The first 7 rows are patterns. Each new row is the sum of 2 different patterns, raised or lowered, with some noise. Before adding, each is slid sideways (what falls off one end comes back at the other) and multiplied by a number that may be negative. Names go in the order of the patterns.
In the rows, zero is written as 128.
Some rows, each with the names of its patterns after it:
[152, 145, 130,  97, 131, 157, 106, 161, 109, 153, 138, 103,  94, 140, 115,
 149, 108, 127, 146, 154, 127, 151, 107, 130, 147, 111, 148, 154, 111, 115]
j_39
[158, 135, 135,  96, 104, 139, 120, 100, 112, 139, 149, 149, 126, 138, 118,
 121, 151, 148,  98, 161, 124, 123, 116, 102, 133, 160, 101,  97, 110, 131]
j_774
[ 98, 105, 103, 127, 126, 141, 137, 106, 104, 129, 160, 108, 104, 158, 124,
 140, 112, 152, 103, 154, 111, 144, 150, 155, 115, 114, 145, 132, 157, 112]
j_522
[135,  99, 107, 117, 130, 120, 134, 128, 149, 111, 124, 143, 114, 123,  95,
 107, 118, 147, 120, 116, 125, 153, 149, 124, 100, 129, 141, 141, 120, 158]
j_458
[118, 143, 116, 124,  96, 121, 148, 111, 125, 101, 105, 133, 109, 129, 125,
 162,  95,  96, 135, 121, 138, 110, 136, 121, 123,  97, 122, 127, 111, 152]
j_828
[161, 154, 134, 142, 140, 113,  95, 104, 140,  94, 109, 136, 138, 151, 109,
 149, 123, 155, 154, 155, 105, 150, 161, 102, 152, 150, 101, 153, 108, 133]
j_20
[158, 152, 130, 105, 122, 137, 102, 102, 161,  95, 128, 116, 137, 100, 149,
 124, 154, 158, 102, 149, 105, 149, 124, 112, 133, 126, 109, 110, 111, 125]
j_575

New rows, each followed by the names of its patterns:
[ 93, 149, 154, 111, 137, 160, 103, 165, 126, 122, 170, 142, 145, 140, 132,
 119, 100,  98, 131,  91, 113, 150, 150, 151, 101, 146, 130, 142, 141, 170]
j_20 j_575
[ 96, 134, 125, 124, 121, 153, 110, 106, 102, 103, 125, 108, 146,  80, 132,
 117, 112, 135, 145, 135, 138, 123,  80,  75,  99, 142, 102,  96, 142, 143]
j_20 j_575
[157, 128, 129,  97, 149, 126, 116,  97, 131, 105, 147, 116, 109, 143, 104,
 113, 140, 144, 102, 109, 115, 154, 132,  96, 147,  89, 137, 108, 114, 151]
j_39 j_828
[144,  90,  96, 120, 178, 129, 107, 182, 147,  90, 190, 120, 165, 125, 142,
  99, 139, 104, 100, 173, 142, 178, 110, 165, 168, 127, 133, 139, 171, 140]
j_20 j_575
[139, 133,  88, 116, 119, 138,  97, 124,  96, 134, 108,  94, 107, 130, 115,
  93, 109,  93, 126, 141, 136, 146, 110, 117, 114, 103, 131, 122, 108,  85]
j_522 j_458
[110, 103, 119,  90, 113,  77, 106,  95, 123, 109, 111,  99, 115, 126, 106,
 104, 100, 102, 104,  90, 123, 109,  94,  97,  91,  97, 104, 122,  98, 107]
j_522 j_458
[139, 122, 139, 148, 163, 143, 125, 136, 151, 126, 138, 118, 132, 127, 162,
 122, 139, 121, 127, 109, 138, 156, 137, 138, 122, 148, 148, 146, 137, 143]
j_522 j_458
[106, 124, 119, 140,  91, 108, 100, 149,  98, 114, 129, 115, 100, 133,  93,
 144, 128,  93, 103, 106, 123, 130, 145, 161, 141, 116, 142, 134, 131, 128]
j_522 j_20
[160, 140, 126, 112, 125, 171, 148,  88, 175, 109, 139, 106, 102, 151, 182,
 101, 112, 103, 146, 158, 128, 122, 103,  97, 156, 124,  95, 128, 131, 136]
j_39 j_774
[148, 170, 124, 169, 132, 154, 136, 177, 153, 131, 157, 139, 170, 129, 127,
 131, 144, 145, 141, 160, 135, 134, 119, 151, 165, 149, 132, 149, 149, 152]
j_522 j_828
[137, 106, 122, 104, 112, 108, 138, 127,  72,  88,  87, 145, 144, 122, 156,
 138,  84, 132, 105, 140, 125, 138,  69, 133, 109,  62, 140,  84, 146,  74]
j_522 j_575
[158, 156, 156, 142, 178, 160, 160, 163, 136, 138, 159, 164, 145, 156, 162,
 168, 148, 145, 185, 134, 159, 156, 154, 177, 173, 164, 157, 158, 165, 166]
j_39 j_522
[113, 137, 111, 121, 100, 119, 123, 135, 129, 127, 101, 126, 120, 103, 109,
 156,  98, 129, 106, 129, 107, 130, 126, 150, 137,  98, 146, 113, 137, 108]
j_39 j_575
[147, 148, 160, 132, 122, 125, 142, 149, 164, 123, 149, 164, 158, 124, 117,
 130, 139, 141, 137, 128, 112, 113, 156, 113, 145, 145, 135, 145, 134, 128]
j_774 j_522
[134, 142, 158, 163, 147, 126, 125, 154, 200, 160, 139, 161, 148, 172, 124,
 153, 161, 149, 144, 157, 177, 155, 161, 143, 187, 181, 156, 158, 116, 155]
j_522 j_575
[114, 100, 107, 108,  82, 108, 116, 114, 117,  76,  78, 108, 108, 133,  76,
 100, 140, 133,  86,  91,  70, 113,  92, 100,  91,  82,  72, 137,  73,  93]
j_39 j_774
[ 76,  82,  90,  68,  64, 108,  59,  87,  59,  79,  82,  98,  87,  98,  71,
  92,  84,  67,  65,  70,  74,  95,  71,  75,  94,  83,  73,  95,  81,  69]
j_39 j_458
[135, 170, 152, 142, 150, 166, 178, 122, 180, 150, 160, 132, 171, 139, 147,
 150, 127, 178, 134, 168, 124, 154, 177, 142, 152, 153, 153, 168, 146, 133]
j_828 j_575
[171, 153, 138, 142, 124, 140, 176, 142, 152, 165, 154, 116, 170, 144, 152,
 150, 181, 145, 147, 147, 138, 163, 131, 156, 143, 143, 162, 136, 141, 151]
j_20 j_575
[138, 165, 119, 119, 108, 131, 115,  69, 114, 139,  84, 138, 101, 110, 123,
 100,  91, 154, 130,  90, 110,  90, 148,  96,  94, 136, 108, 137,  72, 118]
j_39 j_828
[140,  74, 108, 101,  40,  76,  72,  89,  85, 131, 123,  93,  95, 121, 130,
 103,  77,  88, 105,  75,  66,  96,  97,  59, 117,  63,  77, 106,  74,  74]
j_828 j_20
[133, 147, 160, 181, 141, 134, 146, 158, 117, 143, 184, 180, 170, 152, 165,
 147, 152, 143, 176, 148, 154, 166, 154, 179, 162, 165, 148, 152, 155, 150]
j_774 j_458
[140, 129, 119,  76,  91, 121, 132, 123,  98, 135, 146,  78, 150, 116, 142,
  98, 134,  97, 119,  96,  82, 145,  93, 137,  84, 118, 133, 106, 126, 132]
j_828 j_575
[ 86, 115, 117,  77, 111,  67, 118, 145, 100,  66,  77, 117, 128, 129,  93,
  52,  65,  91,  95,  76,  98, 117, 100, 100, 100, 134,  79,  76, 143, 115]
j_774 j_522
[161, 116, 132, 162, 136, 165, 142, 108, 124, 141, 132, 120, 142, 166, 171,
 132, 158, 150, 139, 120, 120, 169, 135, 149, 120, 126, 118, 157, 115, 124]
j_458 j_20
[136, 136, 153, 136, 122, 138, 139, 160, 130, 114, 134, 114, 144, 126, 139,
 150, 141, 123, 142, 142, 136, 128, 144, 126, 141, 123, 154, 128, 140, 135]
j_39 j_522
[152, 157, 150, 153, 141, 124, 155, 176, 139, 141, 158, 149, 137, 167, 143,
 175, 152, 136, 147, 137, 150, 139, 164, 167, 176, 148, 156, 168, 149, 158]
j_828 j_20
[136, 122,  71, 133,  77,  94, 141, 132,  97, 106, 113, 108,  75,  69, 125,
  59,  99,  98, 108, 135, 106, 114, 107, 115, 134, 126,  76, 107, 130,  70]
j_39 j_20
[114, 144, 134, 153, 104, 156, 138, 105,  99, 109, 130, 114, 118, 101, 108,
 112, 136, 115,  89, 140, 110,  98, 148, 113, 130, 112, 106, 108, 117, 100]
j_39 j_20
[139,  51, 121, 119, 115,  76, 124,  98, 130, 101,  78, 143,  80, 127, 108,
 129, 101, 132, 109, 123, 117, 105, 115, 107,  63,  83, 117, 117, 124, 140]
j_774 j_575
[112, 137, 113, 145, 126, 133, 146, 163, 122, 139, 102, 159, 144, 117, 114,
 127, 123, 143, 132, 119, 156, 119, 114, 149, 131, 117, 112, 134, 155, 141]
j_39 j_828
[158, 125, 118, 115,  84, 128, 117, 110, 134, 176,  78,  82, 148, 129, 135,
  83, 132, 137, 103, 117, 102, 141, 113, 126,  86, 145, 100, 132,  76, 116]
j_39 j_828
[121, 106, 114, 148, 100,  89,  87, 110, 100, 118, 103, 119, 120,  85,  96,
 130, 105,  98,  83,  80, 111, 143, 115, 113, 107, 132, 121, 103, 101, 124]
j_522 j_458
[128, 188, 138, 186, 147, 133, 156, 140, 181, 136, 131, 145, 150, 178, 166,
 153, 153, 160,  97, 122, 177, 190, 167, 141, 181, 168, 122, 160, 168, 165]
j_458 j_575
[129,  87, 118, 128, 111, 139, 104, 112, 129, 117, 108, 119,  96, 119, 105,
 128, 131, 121, 118, 136, 114, 111, 112, 100, 125, 119, 112, 112, 115, 114]
j_39 j_774
[124, 123,  78,  86, 132, 149,  87, 134, 129, 129,  73, 114, 118, 151,  79,
 106,  78, 119, 117,  94, 140,  64, 110, 104, 108, 100,  94, 123, 146, 146]
j_774 j_575
[115, 146, 157, 150, 150, 147, 169, 195, 155, 169, 174, 147, 146, 123, 154,
 164, 175, 133, 159, 170, 163, 180, 147, 143, 144, 185, 156, 162, 177, 152]
j_522 j_458
[114, 123, 142, 142, 154, 123, 108, 157, 137, 105, 113, 122, 154, 131, 130,
 120, 107, 108, 160, 129,  89, 168, 111, 112, 137,  95, 143, 146,  92,  93]
j_774 j_20
[146, 123, 144, 120, 116, 136, 151, 140, 128, 132, 154, 161, 127, 120, 140,
 145, 159, 124, 160, 153, 116, 111, 122, 140, 143, 145, 131, 168, 112, 142]
j_39 j_458
[158, 125, 138, 149, 136, 165, 109, 113, 106, 118, 134, 148, 146, 130, 123,
 114, 148, 170, 114, 123, 156, 132, 125, 136, 169, 109, 156, 113, 154, 147]
j_522 j_828
[161, 139, 129, 136, 146, 147, 126, 117, 150, 150, 136, 135, 117, 153, 121,
 122, 155, 167, 153, 135, 128, 133, 150, 107, 165, 132, 134, 153, 129, 149]
j_39 j_458
[138,  95, 124, 130, 127, 125, 129, 120, 137, 116, 118, 133, 141, 110, 136,
 130, 139, 135, 116,  94, 112, 127, 118, 125, 116, 118, 121, 104, 129, 142]
j_522 j_828
[ 65,  74,  79, 112, 103, 103, 121, 120,  69, 148, 115, 110,  78, 130,  90,
 115,  70,  90, 133,  64, 111,  75, 108, 113, 100, 105, 134, 110, 115, 115]
j_458 j_575
[126,  82, 119, 103,  80, 119,  92, 119,  98, 152,  74,  94, 110,  95, 105,
 105, 125,  97, 105,  73, 116, 128, 109, 145, 104, 124,  96, 105,  97, 118]
j_522 j_828
[147, 131, 140, 154, 136, 144, 148, 143, 125, 156, 151, 147, 136, 143, 144,
 143, 167, 139, 153, 138, 126, 124, 158, 143, 148, 135, 150, 155, 151, 134]
j_39 j_774
[110, 125, 152, 120, 169, 128, 109, 107, 120, 114, 122, 139, 122, 172, 110,
 140, 139, 116, 107,  96, 128, 112, 150, 107, 107, 134, 145, 154, 127, 128]
j_458 j_828
[134, 140, 161, 158, 138, 133, 150, 160, 136, 172, 148, 172, 158, 119, 127,
 159, 138, 150, 120, 148, 172, 165, 138, 156, 135, 135, 156, 147, 170, 171]
j_39 j_458
[160, 160, 168, 177, 158, 147, 171, 152, 164, 123, 144, 155, 168, 154, 141,
 134, 153, 119, 146, 188, 178, 162, 141, 155, 150, 143, 125, 179, 142, 140]
j_458 j_575
[149, 101, 126, 135, 124, 135, 107,  99, 134, 149, 130, 119, 109, 133, 133,
 139, 123, 119, 135, 144, 128, 136, 119, 102, 116, 115, 130, 125, 115, 115]
j_774 j_458
[ 76,  68, 105,  98,  80, 114,  84,  97,  95, 103,  93,  75,  92,  94,  79,
  71, 128,  69, 102,  79, 112, 132, 117,  69, 108,  94, 122,  93, 109,  86]
j_39 j_458
